Every row belongs to one group in each of 3 separate groupings. Each group adds its own fixed numbers to the row, and there is some noise. The rows also spread widely along 11 directions, which tell nothing about the answers.
Some rows, each with its group in each grouping after it:
[  5   0  42 -21  19  18  14 -19  15  21 -16 -32 -25  -9  18  -2   6 -41
   2 -10 -24  37 -24 -18   7 -43   2   4  22] -> (0) U Q_304
[ 12 -21   8 -13  38  -7  20 -16  19  41 -18  -7  -8 -18  48  -9  39  -4
   5   2 -52  48  -2 -13  23 -16  12  54 -10] -> (2) U Q_641
[ -8  10   7 -13  15  18   1 -15  -4  16  -8 -40 -16 -66   2   0  22 -29
 -21  17  25  15 -18 -18 -44 -15 -32  41  -3] -> (1) Q Q_753
[-12   1  14  38 -21 -28 -43 -16 -12   1   6  -3  11  37   0  40  34 -69
   8 -16  18  53 -39 -26  31 -13   9 -57   2] -> (0) D Q_304
[-16  -6 -13  -7 -26  35 -13   6 -41 -11  -1 -25  -6  -5 -43  -6   4 -34
 -23  23  29  27   1 -19 -23  16 -49  12   1] -> (1) D Q_753
[ 13  12  27  47 -40 -14   3 -10 -17  47   4  11  26   3  47  -1  25  -3
  -4   4 -42  17  -6  15  34  -1   3   0 -23] -> (2) Q Q_641
[-45  26   1  -9 -36  -9  20 -30 -45  11 -31 -20  -1   0  -9  -6 -25 -36
   8 -17  40   5 -37 -37   8 -40   3  -2  29] -> (0) U Q_304
[ 12  25  38 -29  -4   9 -10  17 -28  28  16 -35 -18 -21  -9   3  -1 -53
  -1  15  -4  34   6 -42 -36 -19 -37  15 -22] -> (2) D Q_304
[ -8 -19  20   8 -18  15  20 -11 -16  22 -35 -32  -1  22   0 -12  35 -22
 -23   3   9  31 -21 -19   4   3 -32   1  38] -> (1) U Q_304
[-43 -20 -33  29  -8 -26  14 -32   0  14 -37  13  14 -57  49  -2   4  18
  15   8 -44  17 -16  14  24  -7  20  74 -42] -> (2) U Q_753
[-35   4  13  -9   7 -15  25 -12 -16  38 -49 -23  -3   3  18 -25   7 -28
   8   1  -9  23  10 -31   8 -27 -13  22  34] -> (2) D Q_641
[  4  13  37  -4  -3 -13  10  -7 -15  42  -2 -48 -15 -25  -2  13  34 -59
 -14  10  54  22 -33 -77 -27 -21 -43  27   4] -> (0) U Q_753
[-11   9  14 -22  -5   1   3 -30 -32  10 -11 -18  -6  25  -4  -2  -3 -25
   9 -10   3  24 -20 -33  27 -36  10   7  33] -> (1) D Q_304
[ 25 -48  50  58 -68  13  16   7 -22  21 -23 -50  16  23  -4   8  28 -29
 -53  23  16  27 -56 -25  -1  48 -73  19 -13] -> (0) U Q_753
[-27 -13  -5   5 -48  31   6   4 -38  -1 -27 -16   5  11 -12 -23 -21 -17
  -8   7  -4  21  -9   7   0  16 -29  -4   6] -> (0) Q Q_304
[ 13  26  33   9 -19  -9  -3  29 -12  56   4 -24 -12 -24  16   5  42 -55
  -4  18   3  32  16 -34 -28   1 -47   0 -34] -> (0) U Q_753
[-12 -26  -1 -16  -6  12  24   2 -24  20 -36 -21  -4   6   4 -25  -5  -7
  -7  13 -24  34  -5 -17   5   3 -20  43  -1] -> (2) U Q_641
[-35  19   8  14   3 -12  46 -50 -13  45 -29 -16   6 -50  37 -27  21   4
  -6   0  21 -16 -10 -33  10 -38 -10  66  42] -> (2) Q Q_641
[-41   3  -1  -4 -22  16  -3   4 -38  -2 -15 -13 -12   7 -21 -12 -20 -42
  13  15  14  22  19 -41   1 -20 -36  15  11] -> (0) D Q_641
[-52 -11 -25  39  -3   5 -32 -28 -10 -22  22   7  -6 -13 -14  18  25 -31
  22  16  44  31 -12 -54  16 -35 -23  22  13] -> (2) U Q_304
[ -5  17  28  20 -17   3  10   7 -10  59  -1  -8  -9  -4  31 -21  42 -23
  15  18  -4  12  41 -35   7 -16 -39   9  13] -> (0) Q Q_304
[-27  44  24  32 -17   5  13 -34  -2  27  -8  -2   6 -51  32  -6  16 -25
  -2  -7  -8   5 -11  10   9 -48  10  -8  15] -> (2) U Q_753
[-12  19  45  20 -20  -8  22  -9   5  48 -31 -26  -5 -30  36  -4  23 -40
  -4  -3 -13  16 -14 -13  -7 -24 -21   6   2] -> (0) U Q_304
[-10 -22  23  53 -37 -10 -16  -2   3  12 -24 -12  15  -1  21  17  21 -40
  -8   2 -28  38 -24  12  11  18 -18  -5 -26] -> (0) D Q_304
[-33   7  -6   3 -33  36 -11  21 -36   0   5   3 -16  -3 -12 -24 -28 -24
  24  33 -10  12  44 -19  -4 -17 -46  20 -20] -> (0) Q Q_641

New rows. What belongs after each?
[-17 -18   1 -11  25   5  25 -43  22   8 -46 -36  -7 -83  34   3  -6 -11
 -13  -8 -15  17 -60   3 -22 -14   8  77 -14] -> (0) Q Q_304
[-12  11   9  17 -16  -4 -30   2 -12  10   5  -8   5 -29   5  19   7 -45
  -2   5 -19  41 -11   4 -15  -5 -12  -7 -38] -> (2) D Q_304
[-16  24  -8 -15   8 -12 -15 -31 -22   6  10 -13 -10 -51   5  20   7 -28
   7   1  20  16 -23 -35 -11 -37   6  54 -15] -> (1) D Q_304
[ 24  -1  22 -30  36  36 -17 -38   5 -13  37 -30 -31 -44  -3  20  -3 -23
  -3   7   0  27 -44 -28 -12 -49   2  57  -8] -> (1) Q Q_304
[ -9  11  25  17   8   8  -5 -26  10   6  -2 -10   2 -28  18  13  18 -41
  -6  -8 -14  33 -32  -2   5 -37   4  -4   2] -> (2) U Q_641
[ -9  16  14 -18   9   8   9 -10  -2  26 -28 -20  -6 -21  18  -9   7 -37
  -4 -10 -11  28 -13   2  -3 -20   6  -5  11] -> (0) Q Q_641
[ 35 -14  29 -49  33  27   3  -9 -16  11  16 -54 -24  -6 -25   1  13 -39
 -21  13  18  46 -24 -58 -17 -11 -31  43  14] -> (2) D Q_753
[-28  14  49  -9   0  22  64 -35 -18  47 -43 -21 -18  48  20 -57   0  -8
  14  -7 -13   0  26 -44  54 -74  -7   1 109] -> (2) U Q_641
[ -1  -6   5  11  22   0  19 -40  18  28 -20  -6   8 -33  44  -1  43  -6
  -9 -17 -28  35 -27   8  27 -15  28  28  16] -> (2) U Q_304
[ -6 -29  13  39  -8 -48 -12 -29  -3  27 -20 -12   8  34  30  22  54 -26
   7   1  -1  40 -33 -42  37  -7  -7  22   8] -> (1) D Q_304
[-30   2  46   4  -8 -41  -1  -8   2  18 -64 -41   3 -18  29  17 -34 -59
   5  -9 -50  37 -61   1 -20 -35  -1  -1 -34] -> (2) D Q_641
[  7 -30  -3 -12  -1  24 -23  23 -17  -2  18 -23 -23  -5 -24  12  18 -41
   1  25  15  54  -5 -53 -20  14 -49  41 -36] -> (0) U Q_304
[-37  11 -24   0 -13   5  -5 -23 -33   9 -10  -3   1  -2  -2 -10  20 -16
   6   2  28  17  -2 -21  10 -18  -7   5  31] -> (1) Q Q_304
[-21 -14 -29  -5 -15  45  10  25 -23  15  -2  23 -17  -3   8 -41   4   7
  19  31 -42  30  79  -1  23   7 -24  47 -20] -> (0) U Q_641
[-39 -31   9  25  -6 -33  -2 -21 -10   1 -38 -28   3  25   4  16  10 -40
   7   0  20  41 -58 -54  16 -27 -21  13  14] -> (2) U Q_641
[-16   4  -7   8 -19  10  -2 -14 -27   8   7   1   2 -15   5  -1   2 -14
   7   5  -8  28  -9 -15  12 -19  -2  22 -12] -> (2) U Q_304
[  3   6  26  13  -9  -3 -29  11 -14  27  30   4 -10  42   8   5  33 -43
  31   8 -19  51  19 -39  29 -33 -13 -34  -2] -> (2) U Q_304
[-21  16  13  46  23 -39 -43 -26  26  18   4   7   3  -9  40  35  64 -56
  21  -3 -11  44  -8 -19  23 -46   9 -12  -1] -> (1) D Q_641
[-40  16  41  67 -33 -29  16 -27  -3  35 -22  -5   7 -22  46   2  16 -23
  14  13  -8  -1 -16 -30  19 -52 -28  28   3] -> (2) U Q_641
[-29   2  15  -1  -6  24  22 -25  -8  11 -40 -29 -10 -19   4 -24  -1 -20
 -10   6 -13  11   0   3   0 -25 -17  19  35] -> (1) D Q_753
[ 10  26  35  25 -42  25  45 -24 -32  51   5 -11   8 -20  27 -27  22  11
 -19   3  -1  -9   7 -14  22 -15 -16  39  23] -> (2) U Q_304
[ -9 -25  -6   8  24   1  11 -26  13  21 -33 -20   1 -24  18  -2  47 -26
 -17  -3   6  39 -12 -16  14   9  -4  31  22] -> (0) D Q_753
[-20  -5 -14  13  -8  -9  -4   5  -9  23 -31 -15   7 -46  23  -7  26 -18
 -13  20 -14  26  -5   9 -29  20 -30  40 -38] -> (1) Q Q_641
[  6 -12  42  27 -22  -9  32 -15  -2  36 -23 -16  -5 -11  44  -4   0  -7
   5  13 -40   8 -19 -25  26 -27 -16  63 -21] -> (0) U Q_641
[  0  -8 -12  -7  31  26  -3 -17   2  14  27  -2 -26 -32   5  -4  43 -16
  15  23  12  30  25 -51  15 -23 -16  63   0] -> (0) U Q_753
[-31 -12  48  -6  -8  20  43  -4  -3  24 -66 -43 -18  -2  16 -34 -30 -25
  -4   9 -45  20  -9  -8  -6 -37 -32  20  27] -> (2) U Q_641
[-37  57  39  65 -76 -18 -21 -12 -39  15  30   0   2 -20   4  23  -8 -57
  25  18  39 -12 -10 -48   0 -58 -34 -19 -25] -> (0) U Q_753
[-20 -18  34  -9 -36  30   8  34 -32   7 -34 -34 -14  46 -20 -26 -32 -43
  -2  20 -37  41   7 -10 -11  -6 -54 -23   2] -> (2) U Q_641
[-14 -29   7  46 -17  32 -25 -15  -2 -35   3 -18   6   0 -21  22  18 -45
 -23   9  23  41 -33 -13   9  10 -35   6   2] -> (0) D Q_641
[  1 -16   1  11   5 -18  12 -14  -5  37 -18  -9   4  11  28  -4  42 -16
   0   6   6  30  -7 -38  26   1 -11  35  10] -> (0) Q Q_641
[  4  28  59 -12  -6  54  -1 -15 -11 -11   8 -58 -13 -44 -24   4 -29 -58
 -38   3  17  15 -53  -4 -50 -35 -41  -9  13] -> (2) Q Q_641
[-48  10  -3 -22  18   3  21 -19 -27  19 -22 -22 -22 -22  -7 -27  -1 -25
  14  18  32  11  23 -72  -8 -44 -37  65  38] -> (2) D Q_641
[-46  43   2  67 -34 -43 -11  -6 -32  57   5   0  14  -2   8   9  92 -60
   4  15 103   6  37 -95   2 -12 -62  -5  41] -> (0) D Q_641
[-24 -14 -15   9 -10 -12 -17 -17 -17   4 -24  -7   4  16   3   7  25 -26
   2  -3  -1  41 -15  -8  17   0  -2   2   8] -> (1) D Q_304
[-93  41   5  77 -84 -45  10 -17 -37  40 -63  13  35  -8  38 -16  -4 -28
  17  -5 -11  -8  10  14  14 -20 -12 -36  12] -> (2) D Q_304
[-15 -16  18 -11 -41  32  46  -6 -39   8 -41 -30  -6  -3  -3 -28 -48  -2
 -10  12 -18   3 -18 -14   5  -7 -28  60  -4] -> (0) U Q_641
[-64  14  -7  50 -35  -1 -26  -8 -12 -11 -19  10  15 -25  10  -1 -12 -34
  12   9 -17  20  -6  22  -4 -20 -16 -25 -14] -> (2) Q Q_641
[ -6   1  17  -9  15  45  20  -1  12  23 -22 -13 -19 -39  26 -33   3 -13
  -3  13 -44  19  27  16  -4 -17 -19  35   7] -> (0) Q Q_641
[-30   0  -9  13 -26   4 -21  38 -26  10 -13 -18  -5 -35 -13   3  11 -53
  -9  33  13  38  28 -26 -47  29 -66  28 -51] -> (0) D Q_641
[-23 -10   1  22   0  -1  -1  -7   8  16 -23  -9  -3 -27  22   6  30 -34
  -1   8  -4  34  -9 -15   2  -7 -19  27 -13] -> (0) U Q_641
[-31   5 -14  -9 -25 -30  -1  -5 -45  27 -39 -15  11  23   1  -3  12 -30
   4  -5  11  31 -11 -25   4   0  -7   0   8] -> (1) D Q_304
[ 33 -14   0 -13   5  32  -6 -10 -17  16  18   2  -3  21   5  -9  35  -3
 -10   4 -33  44  15   4  37   8   7  17   8] -> (1) D Q_304
[-35 -11  50  43 -40 -22  11 -19   5  14 -75 -23  12  21  39   0 -24 -32
   0 -10 -76  25 -44  41  23 -29   0 -22  -3] -> (1) D Q_641
[-57  29 -11  24 -43  11  18  13 -29  29 -40 -14   8 -58  10 -26   7 -26
 -15  18  24  -5  24   1 -39  12 -51  21  -7] -> (0) Q Q_641
[  5 -22  40   5 -33  12  16  10 -13  13 -46 -40   2  12   9   0 -16 -38
 -26  -2 -29  39 -50   4  -6   9 -24   0 -18] -> (0) U Q_641
[-22   7  13  14 -47  12  18 -24 -32   2 -17 -16   2 -14   4   4 -27 -21
  -2  -7   4   6 -42 -12  11 -22  -1  22  -4] -> (0) U Q_304
[-63  -3  -5  -9  15  14  29 -36  -4   7 -56  -7 -19 -21  24 -39 -21   1
  23   9 -38   2  26  -7  23 -54   1  60  38] -> (1) D Q_641
[-12 -17  12  21  -1 -12 -10   5   6  28 -29 -16  -2   8  18   3  37 -45
   3   9 -18  46   6 -19  11   4 -24  -4  -2] -> (0) D Q_753
[-12  12  29  33 -36  36  14   2 -14  32 -11 -28   4 -30   0 -29  26 -23
 -32  22   6   8  16   5 -24  11 -59  -6  22] -> (2) Q Q_753
[-10 -70 -56   3  -8  25 -40 -11 -28 -50  12  -5   4  29 -38  17  11  -5
  -5  16  19  57 -42 -18  18  33 -17  37 -17] -> (1) Q Q_304
[-27  -3  -8  18 -33  -7  26 -27 -33  22 -36 -22  23   3  -2  -6  33 -19
 -29 -15  43  24 -46 -21  11  12 -10  -5  41] -> (2) U Q_304
[-21  -4  -9 -27  -1  31  12   4 -23  23 -23 -14 -15  11  -7 -34  13 -23
   4   4   4  29  29 -17   4   0 -23  -3  37] -> (0) Q Q_304
[-55 -12   1  13 -35  -9  42  13  -5  35 -99 -21  14 -57  42 -34 -21  -7
 -14   9 -67  19  -4  45 -30  17 -23  39 -38] -> (2) U Q_641
[-50  21 -25 -37 -15  11   2   7 -42  -3 -26  -4 -14 -19 -15 -14 -35 -39
  18   1   8  25   5 -19 -14 -24  -3   7 -12] -> (0) U Q_641
[-68  28   6  27 -20 -28  -8 -26 -17   3 -29  -7   0 -36  15   7 -26 -45
  28   4  -2   8 -16 -26  -3 -58  -8  18  -7] -> (2) D Q_641
[  9 -26  10  -4   0  27   4 -25 -15  -7   8   7  -9  47   5  -3  -9 -11
  18  -4 -30  33 -15 -18  66 -36  22  14  17] -> (0) U Q_641
[-11 -16  21  12 -31  30  -4  16 -16  -2 -15  -6  -8  33  -2 -10 -18 -34
   9  10 -40  40   1   2  18 -10 -20 -17 -10] -> (0) U Q_641
[-48  -5  -4  12 -17 -15  20 -11 -14  27 -59 -17   5  -5  19 -21   5 -23
   4   1   5  16  -8 -17   4 -10 -18  13  22] -> (0) Q Q_641
[-15  24  17   5 -21  10  -1  -5 -24  12   0  -8  -6  -5   0   4   0 -43
   4   1   9  22 -10 -27   8 -30 -11  -4  -3] -> (0) U Q_641
[-17  -8 -10  -1  54  13  -4 -24  20  23 -13 -11 -13 -11  12 -12  82 -28
  -7   9  18  45  29 -38  13 -17 -19  26  57] -> (1) D Q_641
[-13  21  12   2   5  11  -4  -4   5  21 -12  -9  -8 -15  13  -1  26 -51
   5  -7 -13  39   3   3   7 -23   6 -36  12] -> (0) U Q_753
[ -2  -4 -29 -41  23  17  -3 -24 -34  12   4   2 -11  40 -12 -16  28 -11
  14  -8  11  41  20 -34  43 -20  21  11  50] -> (1) D Q_304
[-35  24  -6  54 -10 -59 -29 -10   0  38  -6   7  22 -38  42  28  54 -44
  11   4  13  30 -19 -21  -7 -11 -10  -3 -31] -> (2) Q Q_641
[ -8   5  -9   8 -33   8  11   2 -34  33 -13 -17   8 -24   0  -9  37 -17
 -24  17  18  19   1  -9 -14  22 -35  24  -8] -> (1) U Q_753
[ -6  -3  34  28  -1  -3 -10  -3   6  33   7   5 -18  36  28  -4  40 -39
  38   8 -21  40  28 -43  42 -42 -17 -16  20] -> (0) U Q_304
[-53 -37  20  24   7  12  17 -26  26 -13 -67 -25 -12   3  15 -11  -8 -33
   6  -2 -26  33 -31  -6  21 -39 -10   8  38] -> (0) U Q_641
[-37 -20  -5  30 -22 -21  10 -12 -12  24 -39 -16  10 -13  19  -2  25 -21
  -1   6  -2  34 -22 -17   1   6 -21  24  -5] -> (2) U Q_304
[-15  12 -20  10 -21   1 -41   5 -30  -8  19   4   7  11 -15  22   9 -50
   9   1  26  41 -16 -17   5  -2  -8 -30 -21] -> (0) Q Q_641
[  4  39 -14  -6 -17  13  15 -21 -26  38  15  10   5 -61  29 -13  13   2
   1   3   1  -4  14   6   8 -11  16  42 -21] -> (0) Q Q_753
[ -3 -33 -22  -4 -26  48   8  -8 -20 -15 -28 -10  10   1  -8 -13   4   3
 -35  -2 -28  42 -32  46  12  36   3   8   1] -> (1) U Q_304
[-65  51 -30 -56  -5  49  41  -7 -36  16 -45 -16 -17 -86  -7 -56 -37 -14
  -6  -4   2  -1  32  22 -47 -28  -2  25  26] -> (2) U Q_304
[ -4  29   4  -9  -5  -3  -1 -29 -23  23   0 -12   1 -23  17   1   6 -21
   1  -5  -1  15 -29  -1   5 -32  16   3  -1] -> (1) Q Q_753
[-46  -2   1  10   5  16  15 -24  -9  21 -24 -17 -19   7  -1 -24  47 -27
   6  12  37  18  21 -52  10 -35 -38  10  73] -> (1) U Q_304
[-16  -8   6  12   5  -6  -8 -23   9  20 -29 -16  -1 -23  31   3  25 -23
   0  -2 -26  31 -25  11  -1 -14   1   9   0] -> (1) Q Q_304
[-26   0  -2  14 -14  18  13 -21 -20   0 -13  -7  -4 -10   1  -6   1 -21
  -1   1  13  17 -13 -23  19 -21  -8  25  14] -> (0) U Q_641
[ -9 -20 -10  -2 -24   7   3  -7 -13   2 -43 -30  16 -11  -1   1  -2 -29
 -30 -12  -5  37 -57  29  -6  34   3 -14 -10] -> (0) Q Q_753
[ 25  -6  27   8 -27  36  18  10 -15  29  -7  -6   4  10  14 -14  19 -16
 -20   4 -37  32   9  13  18  14 -13   4 -11] -> (0) U Q_641
[-26   5  -7 -38  32   0   2 -26 -11  20 -20 -17 -12  22   1 -16  14 -33
  19 -19   2  43 -11 -27  17 -41  19 -26  58] -> (2) Q Q_304
[-65 -16 -30  17 -21  -6   1 -13 -26  -9 -48   4  13  14  -1 -15 -12 -18
  12   3 -13  29   1  -4  24  -6  -4   5  19] -> (2) D Q_641
[-21  29   7 -49   2  29  42  -8 -11  26 -60 -50 -11 -86   2 -25 -16 -39
 -39 -12   7  16 -31  15 -56  -2  -7  24   2] -> (0) U Q_753
[ -6  15  30 -12 -16  12  38 -17 -23  39 -38 -28  -7 -10  21 -23  -2 -11
 -12   4 -20   8 -11 -11   0 -27 -14  36  12] -> (1) U Q_641
[-56  52 -27 -18 -21   0  -5  -2 -47  28   3   9 -17 -15  -1 -25  -7 -31
  44   9  33   2  46 -44   0 -48  -9   0  20] -> (0) Q Q_304
[-13  31 -17  21 -34  38 -45 -14 -39 -33  60  19  12 -10 -33  26  -3 -40
   0   3  21  31 -17   6  16 -22  11 -42 -18] -> (2) U Q_753
